There are 8 hidden switches. A switch that is on adds its own fixed numbers to the row, and there is some noise. The rows also spread widely along 10 directions, which tell nothing about the answers.
Some rows, each with its switches (1 for on, 0 for off) after it:
[0.11,0.73,-0.64,1.85,-1.72,-0.38,-1.45,1.11,-2.23,-1.62,0.80,0.22,0.03,-3.24,1.43,-1.43,1.44,0.76,0.22,-0.75,-3.65,-2.38,-1.45,-3.55,-0.89,0.25,1.54] -> 1 0 1 0 1 1 0 1
[-1.38,-0.92,2.01,2.27,-0.27,-2.93,-0.05,2.27,-0.87,-2.56,0.50,0.41,-1.18,-0.33,2.23,1.09,2.04,2.59,-1.72,-2.30,-4.45,1.82,-3.05,-5.63,-0.37,0.24,-0.40] -> 0 1 1 0 0 0 0 1
[-0.62,-0.05,-0.05,-1.60,1.35,0.43,-5.28,2.37,1.07,-4.11,0.10,0.88,1.59,0.34,-4.66,0.78,-2.65,-2.00,1.18,3.70,1.86,-0.80,-2.87,-0.05,1.94,0.62,-3.51] -> 1 0 1 0 0 0 0 1
[-2.47,-1.04,-1.19,-1.23,-1.92,0.96,-3.27,-1.26,3.56,-0.55,0.71,0.97,4.74,1.70,-1.00,0.23,-0.08,-2.54,4.01,-0.09,3.56,-1.98,-3.48,5.31,1.14,-1.20,-1.66] -> 0 0 1 0 0 1 1 0
[-0.69,0.85,-0.70,-1.12,0.48,-1.85,-1.39,1.70,1.08,0.01,0.35,-0.29,4.53,-5.13,-0.23,-0.24,2.72,1.53,2.87,-1.64,-3.07,-3.88,-0.79,-2.74,1.92,0.61,1.70] -> 1 1 1 1 1 0 1 1
[-1.69,-0.77,-0.24,1.63,-2.94,-0.07,-0.73,0.82,0.53,-2.16,0.82,0.50,-1.54,1.40,1.78,-0.18,0.38,-1.77,0.00,-0.95,-0.58,1.98,-3.75,0.52,-0.63,0.39,-1.11] -> 0 0 1 0 0 1 0 1
[-0.94,2.29,1.33,-1.51,0.12,-1.65,-1.55,-0.07,-0.56,-3.37,1.85,-2.12,4.52,0.30,-0.31,2.73,-1.90,2.18,0.60,0.23,0.29,-3.55,0.21,-2.01,-2.62,0.31,-0.87] -> 0 1 1 1 1 1 0 0
[-0.27,-0.18,4.20,-0.46,2.73,-1.04,-3.95,4.63,0.34,-5.42,-0.99,-0.37,-0.54,4.49,-1.24,1.50,-1.44,1.36,-2.18,3.09,2.15,1.07,-4.41,-2.18,-0.25,-0.07,-4.28] -> 0 0 1 0 0 0 0 1
[-0.96,1.38,-2.20,1.64,-4.32,2.49,1.17,-0.34,-0.06,0.34,0.29,1.88,-4.24,-0.18,-0.33,0.70,-0.38,-3.53,0.85,-0.41,-0.16,1.88,-0.68,6.04,0.55,3.20,-0.76] -> 0 0 0 0 1 0 0 1
[-1.26,-3.17,-0.55,0.00,0.29,-1.47,-4.72,0.88,1.67,-2.59,0.50,1.78,4.79,0.48,-1.99,-1.60,2.24,-0.80,0.58,-1.02,-0.17,-4.33,-6.39,-2.55,2.63,-3.48,0.89] -> 1 0 1 1 0 1 1 1
[-0.63,-0.31,-2.05,1.36,0.66,-1.30,0.75,-0.63,1.77,-0.59,1.35,1.91,-0.51,1.47,-2.17,1.40,-0.81,-0.20,-1.18,-1.19,-2.22,2.64,-1.30,-1.17,2.11,1.42,-2.03] -> 0 0 1 1 0 0 1 0
[0.33,-1.26,-1.49,1.65,-2.84,0.69,0.20,1.30,1.32,0.60,-0.89,3.13,-2.87,1.20,0.90,-2.47,2.57,-2.76,-2.10,-1.39,-0.45,0.79,-4.23,3.48,1.93,0.18,1.57] -> 0 0 0 1 1 1 0 1
[-0.21,-0.16,-1.60,0.74,-1.72,0.02,-0.53,-0.45,-0.83,-1.35,1.25,0.16,-0.54,-0.72,-0.13,-1.73,-0.82,-1.43,-1.35,0.69,-1.09,-0.85,-1.67,-1.70,-0.97,-0.32,0.78] -> 0 0 0 0 0 1 0 1
[-1.00,1.08,1.04,0.02,-1.31,-0.20,-0.60,2.17,0.73,0.10,-0.07,-0.06,2.74,-1.53,3.69,0.23,3.00,1.97,1.19,-1.63,-0.45,-1.68,-2.01,-0.27,0.98,0.01,0.83] -> 0 1 0 1 1 1 0 1
[0.14,0.04,1.82,-0.43,0.07,-1.28,-0.39,-1.40,-0.87,-2.47,-0.07,1.40,-0.19,0.55,-3.42,2.10,-0.77,1.16,-1.32,-1.46,-0.81,-3.10,-1.16,1.40,-1.86,0.83,0.59] -> 1 1 1 0 0 0 0 0
[-0.37,0.99,-1.96,-0.16,-1.20,0.83,1.53,-0.95,1.39,1.29,0.44,1.17,-0.87,-2.33,0.10,-0.54,0.45,-1.09,0.20,-1.07,-0.74,-0.32,-0.35,1.56,0.89,1.90,0.61] -> 0 0 0 0 0 1 1 1
[0.75,-1.78,1.55,-0.75,1.56,-1.05,-1.06,2.60,3.74,0.56,-2.67,2.13,0.46,2.41,0.20,-1.22,2.85,0.55,-0.53,-0.26,1.33,0.88,-3.35,3.86,1.06,0.04,-0.04] -> 0 0 1 0 1 0 0 0
[1.29,0.90,-1.58,1.30,-0.31,-0.05,1.63,-2.77,-0.35,-0.72,1.39,1.92,-2.65,-0.72,-2.11,0.77,-0.84,0.29,-1.97,-1.96,-2.66,0.25,-0.34,-0.28,-0.71,2.23,0.22] -> 1 0 1 0 0 1 0 1
[2.13,1.73,-1.02,0.78,1.08,0.70,-2.18,1.97,2.14,1.31,-0.39,2.37,2.13,-2.24,-0.20,-2.73,2.64,1.32,1.18,0.64,-1.02,-1.13,-2.21,0.56,4.45,0.21,-1.41] -> 1 1 1 1 0 1 1 1
[1.76,1.73,1.27,-0.02,-0.80,0.49,-1.53,0.39,-1.40,-1.37,-0.32,1.28,-0.99,-2.78,-0.51,-2.68,1.00,0.15,-0.60,1.02,0.30,-4.61,-0.65,1.34,-1.22,0.03,2.04] -> 0 0 1 0 0 1 0 1
[-1.93,0.83,0.54,-3.16,0.83,-0.58,-2.33,5.20,3.54,-1.42,-1.70,-3.59,3.96,2.12,2.39,-0.84,-1.58,-0.82,1.67,2.68,3.59,-0.10,-2.99,0.74,-0.05,0.15,-1.99] -> 1 0 0 1 0 1 1 0
[-2.88,-1.97,-1.64,-0.85,1.06,-2.69,-2.18,0.33,2.78,-2.08,1.96,-1.48,4.81,1.02,-0.29,1.51,-1.72,0.24,1.89,0.33,-0.96,2.47,-1.90,-4.36,0.04,-0.62,-2.37] -> 0 0 1 0 0 0 0 0
[1.11,0.18,-0.93,2.50,-1.64,0.06,-1.47,0.15,-0.70,-1.45,1.11,2.82,-1.73,-0.61,-0.83,-1.97,0.64,-0.59,-1.79,0.45,-2.55,0.32,-2.59,-1.14,1.21,-0.07,-0.94] -> 0 1 1 0 0 1 0 1
[-1.57,0.67,0.68,2.29,-1.17,0.43,-0.98,-0.48,-2.89,-1.62,1.23,0.61,1.15,-0.91,0.33,2.48,-0.20,2.32,0.56,-0.85,-1.62,-2.21,-0.39,-2.26,-0.05,-0.12,-0.70] -> 0 0 0 0 1 0 0 0

New rows. What belongs after each?
[0.04,-0.64,1.22,0.38,-0.74,-0.58,-2.33,2.11,1.89,-1.30,-0.51,2.57,1.24,1.01,0.46,-0.25,3.04,0.15,-0.30,-1.15,-0.08,-0.80,-4.52,1.44,2.37,-0.37,-0.40] -> 0 1 1 1 1 1 0 1
[-1.54,-3.10,-2.23,0.34,-2.52,-2.59,1.83,-1.13,2.51,1.63,0.37,0.59,0.27,-2.55,2.07,-2.55,3.80,-1.46,1.14,-4.18,-3.10,0.53,-2.30,0.22,-0.99,-0.33,4.46] -> 0 0 1 0 0 0 0 1
[1.16,0.33,-1.34,1.68,-0.69,0.24,-2.15,0.02,-0.56,-0.85,0.88,0.50,1.52,0.59,-1.19,-1.65,1.06,0.55,0.94,0.07,-0.77,-2.07,-2.46,0.56,0.23,-0.96,0.06] -> 1 0 1 1 1 0 0 1
[0.59,2.28,-2.26,1.30,-2.23,-1.09,0.50,3.73,-2.10,-2.45,0.87,-3.14,-2.37,1.32,1.76,-2.71,-3.67,-1.52,-3.81,3.02,-3.26,1.91,-0.56,-3.78,-2.98,1.46,-0.63] -> 1 1 0 1 1 1 0 0
[-0.87,-0.90,-0.77,1.79,-5.17,0.84,-0.14,1.93,0.28,0.86,-1.28,0.50,-1.88,0.83,2.49,-4.15,1.56,-3.14,0.40,0.29,0.02,0.10,-3.08,5.83,-0.88,-0.92,1.71] -> 0 1 0 0 0 0 0 0
[1.78,4.01,-3.81,-2.31,3.31,-0.33,-0.70,0.25,2.91,0.70,1.66,-1.34,3.82,-1.94,-3.93,-0.56,-4.14,0.48,1.84,4.04,-0.75,1.17,3.04,-0.78,1.87,2.88,-3.84] -> 1 1 1 1 0 0 1 0
[1.19,3.62,-1.76,4.02,-0.11,0.49,1.49,-4.73,-2.08,1.17,4.30,-0.53,2.28,0.15,0.57,1.99,-1.45,5.58,1.55,-0.95,-3.24,1.60,2.86,-2.31,-1.47,0.51,-3.48] -> 0 1 1 0 0 0 0 0
[0.68,3.77,-2.41,-0.08,0.02,1.57,0.21,-1.36,0.16,1.26,2.15,-2.04,2.89,-1.28,-0.39,1.05,-1.98,2.18,2.81,1.33,-0.51,0.57,2.06,0.66,-0.73,1.99,-2.85] -> 1 1 0 0 1 0 0 1
[1.18,2.65,-0.77,0.90,-0.44,-0.25,3.85,-1.53,0.51,0.87,0.55,-0.32,-3.66,1.02,-0.30,1.57,-0.35,0.81,-1.08,-1.99,-1.43,1.91,0.92,3.29,-2.44,3.88,-0.69] -> 0 0 1 0 1 0 1 1
[1.89,-0.58,-2.76,1.13,-1.71,-0.30,2.14,-2.25,2.26,2.84,-0.25,3.98,-1.92,-1.87,-0.98,-2.66,2.15,-1.13,-1.06,-2.60,-3.14,0.75,-0.72,3.93,1.31,1.61,2.44] -> 1 1 1 0 0 1 0 0
[0.16,-1.35,-0.80,0.53,-1.01,-0.78,-1.60,3.70,1.14,-1.92,-0.99,1.55,-1.92,1.30,-0.51,-2.74,0.38,-2.65,-3.32,0.83,-1.39,1.13,-5.08,-1.04,2.07,-0.15,0.12] -> 1 1 0 1 0 1 0 1
[-1.29,1.22,-0.70,1.37,-4.03,0.35,0.36,0.31,-1.13,-1.24,1.50,-1.95,-0.72,0.58,2.96,-0.87,-0.76,-0.71,-0.15,0.05,-0.76,0.55,-1.75,0.22,-2.95,0.15,-0.36] -> 0 1 0 0 0 1 0 1
[-0.52,-0.14,-0.34,0.15,-1.27,0.25,-1.07,-0.73,1.45,-0.06,0.59,1.74,1.70,-1.16,0.60,0.53,2.29,0.10,1.81,-1.75,-0.03,-1.42,-2.07,1.92,0.55,0.33,0.48] -> 0 0 1 0 1 1 0 1
[-0.13,0.16,-2.75,-0.43,-1.69,0.48,-1.37,1.87,1.30,-0.32,0.13,0.07,-0.24,-1.45,-0.28,-3.96,-0.66,-3.68,-0.48,2.47,-0.06,-0.80,-2.18,0.59,0.60,0.22,0.37] -> 0 0 0 0 0 1 1 1
[-0.08,1.14,-0.83,0.26,-0.33,0.16,-0.67,1.57,0.66,-0.58,0.15,0.90,0.24,-0.07,-0.55,0.03,-0.90,-0.16,-1.65,1.14,-1.34,-0.12,-1.02,-0.58,1.40,1.31,-1.60] -> 0 1 0 0 1 1 1 0
[2.10,2.37,0.44,1.08,-0.99,0.39,2.93,-0.29,0.90,2.15,-0.74,2.16,-3.58,-1.38,0.53,0.15,2.54,1.29,-0.49,-1.91,-1.95,1.43,0.66,4.82,-0.14,3.58,0.46] -> 0 1 1 0 1 0 0 1
[0.98,0.83,-0.49,-1.73,1.99,-2.90,-0.09,1.20,0.94,-1.54,0.58,-2.81,2.99,0.28,-0.03,-1.28,-0.21,1.72,-1.49,-0.25,-1.09,-2.96,-1.52,-3.80,-3.05,-0.07,1.48] -> 1 0 1 1 1 1 1 1
[-0.37,-0.48,1.63,-2.36,1.76,-1.13,-2.31,4.52,2.17,-2.87,-1.48,-0.03,0.47,1.34,0.09,-0.77,-0.27,-0.80,-2.38,1.93,1.99,-0.30,-3.63,-1.36,1.16,0.12,-0.71] -> 0 0 0 1 0 1 0 1
[-0.25,-0.83,0.28,0.94,-1.32,-0.58,-1.38,2.30,0.03,-1.11,-0.98,0.70,0.75,2.38,-0.21,-0.92,0.90,-0.03,-1.27,-0.33,-0.43,-1.14,-3.68,1.40,0.52,-0.85,0.50] -> 1 1 0 1 1 0 0 0
[-1.00,-1.22,-2.52,-1.58,0.03,-2.56,1.61,-1.72,0.83,-0.97,1.23,0.67,-0.21,-2.06,-3.65,0.36,-2.37,-1.92,-2.61,-0.61,-3.15,-0.05,0.60,-2.44,-0.93,1.50,1.94] -> 0 1 0 0 0 0 0 0
[0.59,0.85,0.55,0.88,-2.21,-0.48,-0.64,-0.37,-2.04,-2.52,0.78,0.22,-0.90,-0.60,0.10,-1.86,0.59,-0.29,-1.25,-0.42,-0.25,-4.03,-1.78,0.29,-2.44,-0.83,2.29] -> 0 0 1 1 0 1 0 1
[-1.33,1.12,-0.96,-2.20,-0.61,-0.62,1.65,1.79,1.07,-1.99,-0.54,-1.68,-3.29,0.37,-2.16,1.31,-3.29,-3.17,-1.32,0.64,-0.08,1.36,-0.87,1.39,-1.78,3.85,-0.54] -> 1 0 0 0 0 0 1 1
[-1.94,-2.28,-1.59,1.18,-1.58,-0.64,-3.04,0.65,-0.37,-2.22,0.89,1.18,2.26,-0.03,-2.16,-0.54,-0.88,-1.50,0.07,0.50,-2.23,-0.80,-3.49,-2.41,1.57,-1.50,-0.50] -> 1 1 0 0 0 0 0 0
[-1.22,-2.55,-0.18,0.26,0.22,-1.35,-3.28,5.26,4.38,-0.11,-2.17,3.27,2.07,-0.48,0.96,-2.52,3.72,-1.48,0.39,-0.56,-1.81,1.17,-6.01,-0.72,6.19,-0.57,-0.74] -> 1 1 1 1 0 1 1 0
[-1.06,1.22,-0.94,0.54,-0.66,0.66,1.31,-2.56,0.51,-0.42,1.65,-1.96,1.55,4.34,0.43,2.30,-2.72,1.29,0.04,-1.09,1.27,0.47,-1.25,1.67,-2.93,0.39,-2.51] -> 1 0 0 0 0 1 1 0
[1.24,2.34,0.08,-3.74,3.63,-3.73,0.53,3.22,2.59,-1.37,-0.37,-4.41,1.84,0.05,-0.67,-1.63,-3.30,1.37,-1.87,3.66,-0.64,0.90,1.59,-3.33,-3.67,2.09,-1.12] -> 0 1 1 0 0 0 1 0
[0.08,-2.28,-2.63,-3.01,2.20,-2.14,-0.58,-1.34,4.90,-0.21,0.07,3.92,1.90,-1.13,-4.75,-0.06,-0.32,-2.68,-1.43,-0.70,-0.10,0.10,-1.42,0.73,3.26,1.17,1.21] -> 0 0 1 1 0 1 0 0
[0.09,0.90,-4.57,-0.81,1.67,-0.41,-0.10,-0.16,2.49,1.89,1.26,0.29,3.64,-3.09,-1.02,-1.56,-1.17,-0.14,0.64,0.60,-2.03,0.09,0.57,-2.96,3.19,0.91,-0.32] -> 1 0 0 1 0 1 1 0
[0.39,1.26,0.61,-1.65,2.40,-0.66,0.10,-0.31,1.74,0.57,-0.05,-0.46,3.20,0.11,-1.59,0.73,-0.56,2.57,-0.08,0.78,0.82,-1.86,0.18,0.64,-0.09,0.29,-1.10] -> 0 1 0 0 0 0 1 0
[2.18,2.52,-4.93,-1.48,-1.25,1.12,0.11,-3.02,2.40,1.67,2.11,2.36,1.41,-3.34,-4.04,-1.76,-0.96,-2.88,1.20,1.08,-0.40,-1.26,1.93,4.37,1.88,2.44,0.38] -> 0 1 1 1 1 1 0 1
[-0.10,-1.50,-2.93,-1.59,1.63,-3.14,-0.65,-1.65,1.00,-0.84,1.75,0.73,3.98,-4.15,-3.69,0.18,0.75,0.40,0.30,-2.18,-3.70,-3.22,-0.33,-4.93,0.70,0.17,3.30] -> 1 0 1 1 1 0 0 1
[-1.42,-0.95,-1.47,-1.49,-1.67,-0.75,-0.03,1.85,3.11,-0.82,-0.27,0.14,0.65,1.61,0.19,0.34,0.25,-2.58,-0.52,-1.25,-0.06,1.40,-3.96,1.92,0.81,1.20,0.13] -> 1 1 0 1 1 1 0 1
